The rows are grouped in 4 different ways at once. Each group adds its own fixed numbers to the row, and there is some noise. The rows also spread widely along 10 directions, which tell nothing about the answers.
In the rows, 128 means zero.
Some rows, each with its group in each grouping after it:
[120 147 140 124  59  80  86 112  48 159  75 175 142  86 165 138 149 165
  95 101 109  78 158 116 152 104] -> ramu Y Q_791 tigiv
[ 99 119 104 166 152 165 152 142 153 202 135 168 178 152 101 146  96 149
 125 127  91 131 137 118 152  99] -> Tar G Q_227 Mul
[169 114 112 112 128 129 124 158  68 109 147  84 113 177 167 118 125 146
 110 114 177 152 110 152  77 155] -> Tar G Q_507 Mul
[146 124 108 133 118 130 134 138  89 131 142 134 122 127 176 122 130 124
 101 106 135 125 108 125 107 143] -> Lamap B Q_791 dogu
[107 100 134 150 155 159 135 136 177 110 154 105  96 101 112  77 146  91
 131 156 132 131 152  96 122 100] -> ramu B Q_614 tus
[117 117 110 165 117 108 104 125 136 117 171  71 137 159 164  97 149  89
 134 120 182 140  67  81 127 145] -> Lamap Y Q_227 belo
[127  95 153  80 145 169 120 172 139  64 128 157  80 141  96  99 174 118
 139 176 153 151 103 120 154 158] -> Lamap G Q_507 pitu
[113 129 103 179  98 105 135  86 138 117 192  81 129  93 170 107 128  60
 138  91 126 140  94  84  93 129] -> Tar B Q_614 tigiv
[109 105 128 164 149  72 118  98 164 133 140  95 152 134 131 137  75 116
 160  59 129 119 204 131 134  83] -> Lamap Y Q_774 tus
[141 144 120  98  84 128 157  97  49 134 104 143  94  68 160 133 139 138
 116 113  96  75 159 145  87 133] -> Tar B Q_774 belo
[ 86  90 151 110 157 152 128  83 157 167  89 164 146 163  78 163 106 124
 183 141 107  89 186 127 205 120] -> Lamap Y Q_227 pitu
[155 114 108 163  90 111  73 122  55 188 136 121 155 139 206 110 142 118
  91 136 155 123 104  79 122 154] -> Tar Y Q_791 dogu
[186 154 125 114 102  83  90 142  77  97 144  89 111  90 194 111 137 109
 120 125 142 154 131 144  56 136] -> ramu B Q_507 tus
[140 159  99 116  92 136 122  89  78 199 107 100 154 126 166 150 126 133
 148 156 111 107  89 126 117 159] -> ramu B Q_774 dogu
[138 170 109 126  94  70  63 125  88 181  79  65 176 127 146 147 131 176
 147 146 129 115 132 142 139  99] -> ramu G Q_227 tus
[149 166 101 113 112 153 130 100 111 191 113  94 150 115 150 148 125 115
 154 186  98 132  99 130 102 148] -> ramu B Q_614 Mul
[130  74 157  94 156 177 126 115 115 107 142 149  90 151 136 105 150  75
 140 172 155 130 125  96 137 182] -> Lamap Y Q_227 tigiv
[133 144 108 156  92 135 103 148 120 193 146 200 198 152 143 154 131 118
 125 149  93 158  52  87 165 152] -> Tar G Q_614 dogu
[ 84 124 133 127 149 104 139 143 177  99  93 121 125 126  72 123 122 158
 142 112 122 115 168 153 166  86] -> Lamap Y Q_227 dogu
[144 175  85 100  95 133 125  93 106 183  86  81 144 121 141 159 132 140
 171 171 110 138  83 141 128 163] -> Lamap Y Q_791 pitu
[143 132 124  90 110 157 155 110  79 163  96 147  98  72 153 121 138 130
 113 152  99 101 141 133 107 148] -> Lamap Y Q_774 dogu
[ 86 155  96 128  87 144 158 112 139 143 104  84 110 105 119 112 163 133
 134 146 124 110  66 115 141 130] -> Lamap Y Q_614 dogu
[126 132 113 166  86 101  71 128 129 153 175 137 192 165 174 141 135  79
 141 127 138 152  43  69 151 159] -> Lamap B Q_774 pitu
[ 84 111 140 144 120 136 140  90 163 152 118 156 119  81 108 123 128  96
 146 130  84 103 172  97 159  98] -> Lamap Y Q_614 Mul
[ 90  87 123 146 128 153 121 137 133 157 126 125 151 208 126 125 138 137
 119 119 169  97 100  97 178 125] -> Lamap Y Q_614 tus
[130 130 130  89 108 167 123 102  81 164 105 163 141 165 142 158 144 131
 149 157 116 100 101 126 150 168] -> ramu B Q_227 pitu
[123 144  85 140 152 184 168 121 131 239 105 133 171 158 121 158  91 165
 132 152 102 125 115 138 137 133] -> ramu Y Q_791 dogu
[ 81  93 140 153 127 101 124 113 179  66 173 111 110 123 109 106 135  81
 162  85 145 143 118 102 155 113] -> Lamap G Q_507 tigiv
[141  86 142 124 117 139  68 166  65 168  96 159 137 162 160 113 157 145
  82 157 167 102 137 107 153 134] -> Lamap Y Q_507 tus
[130 107 115 165 119 117  91 135 147 110 170  84 132 142 153  94 155  79
 132 145 159 149  93  74 124 133] -> Tar B Q_614 tus
[115  97 109 108 158 170 151 116 119 125 121  63 102 191 112 123 129 147
 145 142 170  97 131 145 123 140] -> Tar B Q_227 tus
[ 94 125 107 100 145 162 183 133 137 124 108 107 116 166  89 144 117 176
 144 103 131 110 124 167 142 114] -> Lamap G Q_227 pitu
[114  88 151 132 175 140 121 119 181 126 141 148 140 167  95 130 104 102
 174 143 132 141 168 110 163 129] -> ramu Y Q_774 pitu

New rows. What belongs after each?
[135 123 149 131 127 141 123 131 131 128 156 221 131 106 146 121 138  82
 118 139  94 154 122  94 138 151] -> ramu Y Q_227 dogu
[121 181  99 153  92  76  69 144 121 174  76  63 175 103 138 120 144 168
 126 170 132 137  99 114 142 102] -> ramu Y Q_791 tigiv
[136 114 124 160 136  94 141 114 132 103 178 111 123  87 155 113  98  87
 134  73 119 152 168 121  87 104] -> Tar G Q_614 tigiv
[117 102 136 134 182 140 104 150 178 136 105 111 138 122  87 118 118 118
 154 192 125 139 172 121 159 110] -> Lamap B Q_791 tigiv
[135 150 124 107  97 140 113 160  92 125 121 182 145 177 133 149 151 138
 124 144 128 130  61 131 144 163] -> ramu B Q_507 belo
[112 160 112  63 111 161 178 130  99 116  60 124  99 153  90 154 139 196
 136 142 123 108 110 181 138 145] -> ramu Y Q_791 tigiv
[121  89 134 145 169 123 110 117 145 157 132  94 144 140 120 128  94 119
 158 128 139 133 172 133 139 109] -> Lamap G Q_507 tigiv
[134 115 121 166 101  90  60 188  98 136 141 151 178 172 158 114 145 151
  86 120 157 147  97  87 154 116] -> Tar G Q_791 Mul
[122 106 140 160 110  90  82  97 118 137 154 122 150 108 173 124 123  72
 139 116 126 117 146  88 134 122] -> Lamap B Q_614 tigiv
[112 100 125 128 146 144 148 122  99 156 121 144 142 193 128 154  94 177
 124  76 137  97 161 145 145 104] -> ramu G Q_791 Mul
[164 158 127 107 106  93  82 134  98 108 116 107 142 121 161 132 142 116
 147 163 134 154 109 129 111 155] -> ramu B Q_791 tigiv
[155 167 105  74  80 130 112 128  60 161  68 146 142 140 151 172 144 165
 136 158 107 102  99 156 138 162] -> Lamap B Q_791 tus
[135  86 154  81 156 136 128 115  89 107  83 141  79 130 116 123 129 144
 134 135 148  83 213 149 140 132] -> Lamap Y Q_791 belo
[102 122 106 114 139 157 170  93 154  99 143  73 104 193 107 139 122 124
 175 114 150 122  92 138 130 150] -> ramu B Q_791 Mul
[134  98 134 176 111 109  59 160  89 155 138 141 141  96 168  82 161 105
  81 152 150 118 141  73 129 106] -> Tar B Q_507 belo
[157 110 132 154 176 163 143 184 142 160 173 226 163 166 145 134  87 112
  98 112 106 178 146 126 113 126] -> ramu Y Q_507 tus
[ 97  91 143 136 151 125 157 142 118  98 126 158 103 142 122 116 117 148
  96  63 146  87 189 138 137  90] -> Lamap Y Q_227 belo
[124 110 118 158 111 102  99 122 135 107 181  97 149 169 150 118 137  87
 147 117 163 157  71  86 137 146] -> Tar G Q_614 tigiv
[131 133 112 154  72 108 114 165  94 104 175 199 155 181 171 140 142 126
  93  58 136 143  55 112 130 143] -> Tar B Q_507 tus
[143 139 120 144 137  99 110 147 101 158 132 159 186 193 152 162  96 150
 120  99 135 135 129 140 133 129] -> ramu Y Q_227 belo
[107 134 114  91 131 154 168  89 148 122 100  72 101 129 100 137 129 115
 178 163 130 121 113 145 131 153] -> Lamap Y Q_614 tigiv
[ 96  98 117 143 151 183 160 174 153 123 146 157 138 210  98 126 128 143
 104 128 145 126  94 116 151 126] -> Tar B Q_614 Mul
[138 130 123 103 114 173 123 105 119 168 128 134 130 141 140 128 151  93
 155 201 123 145  75  91 130 186] -> ramu Y Q_774 Mul
[183 106 130 148 157 121  69 161 103 139 171 119 157 160 189 107 121  91
 118 153 165 171 129  97  99 150] -> ramu B Q_791 pitu
[141 140  92 122  94 136 137  87  63 181 123  81 145 162 176 150 118 125
 137 130 145 116  85 124 105 168] -> Tar Y Q_614 tigiv
[145  90 148  83 182 136 156 100 126  89 142 122 103 152 123 146  87 105
 177 108 133 136 184 171 112 150] -> Lamap G Q_227 tigiv
[140 184 123 125  93  67 116  83 137 127 109 106 133  54 135 143 124  96
 177 143  77 143 151 135 108 117] -> ramu Y Q_614 belo
[164 134  97 127 116 159 139 131  77 205 139 169 175 190 177 168 104 127
 112 127 120 136  97 127 110 170] -> Tar Y Q_614 tus
[ 95 109 108 133 166 213 198 120 200 128 161  99  93 135  91 102 133  86
 155 158 132 150  89 105 126 147] -> Lamap Y Q_614 pitu
[121 107 136  86 115 134 158  82  82 107 120 131  88 142 144 148 120 120
 146  84 137 100 144 156 118 159] -> Lamap Y Q_507 tigiv
[110 127  90 159 144 167 180 187 168 121 165 137 128 168 122 111 121 140
  93  91 144 161  72 128 112 118] -> Lamap Y Q_507 tus
[107  80 157 132 176 135 135 166 136 122 110 170 136 143 106 128  95 149
 103 104 126  97 220 146 150  77] -> Lamap B Q_614 tigiv
[134 142 127  85 134 154 145  97 163 128 120 144 127 121  99 161 121  84
 199 181  82 145 119 136 145 163] -> Lamap B Q_614 pitu
[155 160 124 135  89  43  92 109 103 124 130 131 174 113 178 164  94 109
 149  79  96 134 144 145 116 121] -> Lamap B Q_614 dogu
[207 141 138  80 135 102  75 187  70 109 113 148 151 162 174 149 115 135
 117 160 138 170 135 170  89 168] -> Lamap B Q_507 Mul
[103 145 117 142  71  95  61 149 118 153  95 112 174 142 138 127 172 139
 120 164 140 109  60  94 182 127] -> Lamap B Q_614 dogu
[100 139 121 137 123  58 118 131 159 106  99  94 155 127  86 146 100 177
 158  86 119 119 167 163 158  75] -> Tar G Q_774 dogu
[113  94 133 155 164 109  90 144 171 140 136 120 163 172 106 130 106 121
 161 129 146 148 136 121 175 111] -> Lamap G Q_507 dogu
[116  94 129 119 143 169 195  91 134  95 157 123  64  96 126  98 125  90
 132 109 121 119 163 116  89 134] -> Tar Y Q_774 Mul
[139  70 146 111 196 148 147 114 127 117 136 117 105 164 118 126  90 116
 149 119 148 125 221 150 114 128] -> Tar Y Q_227 pitu
[110 131 127 141 117  85 166  80 154  94 162 137 128  98 139 147  86  89
 159  45  97 136 153 134 109 119] -> Lamap Y Q_774 tigiv
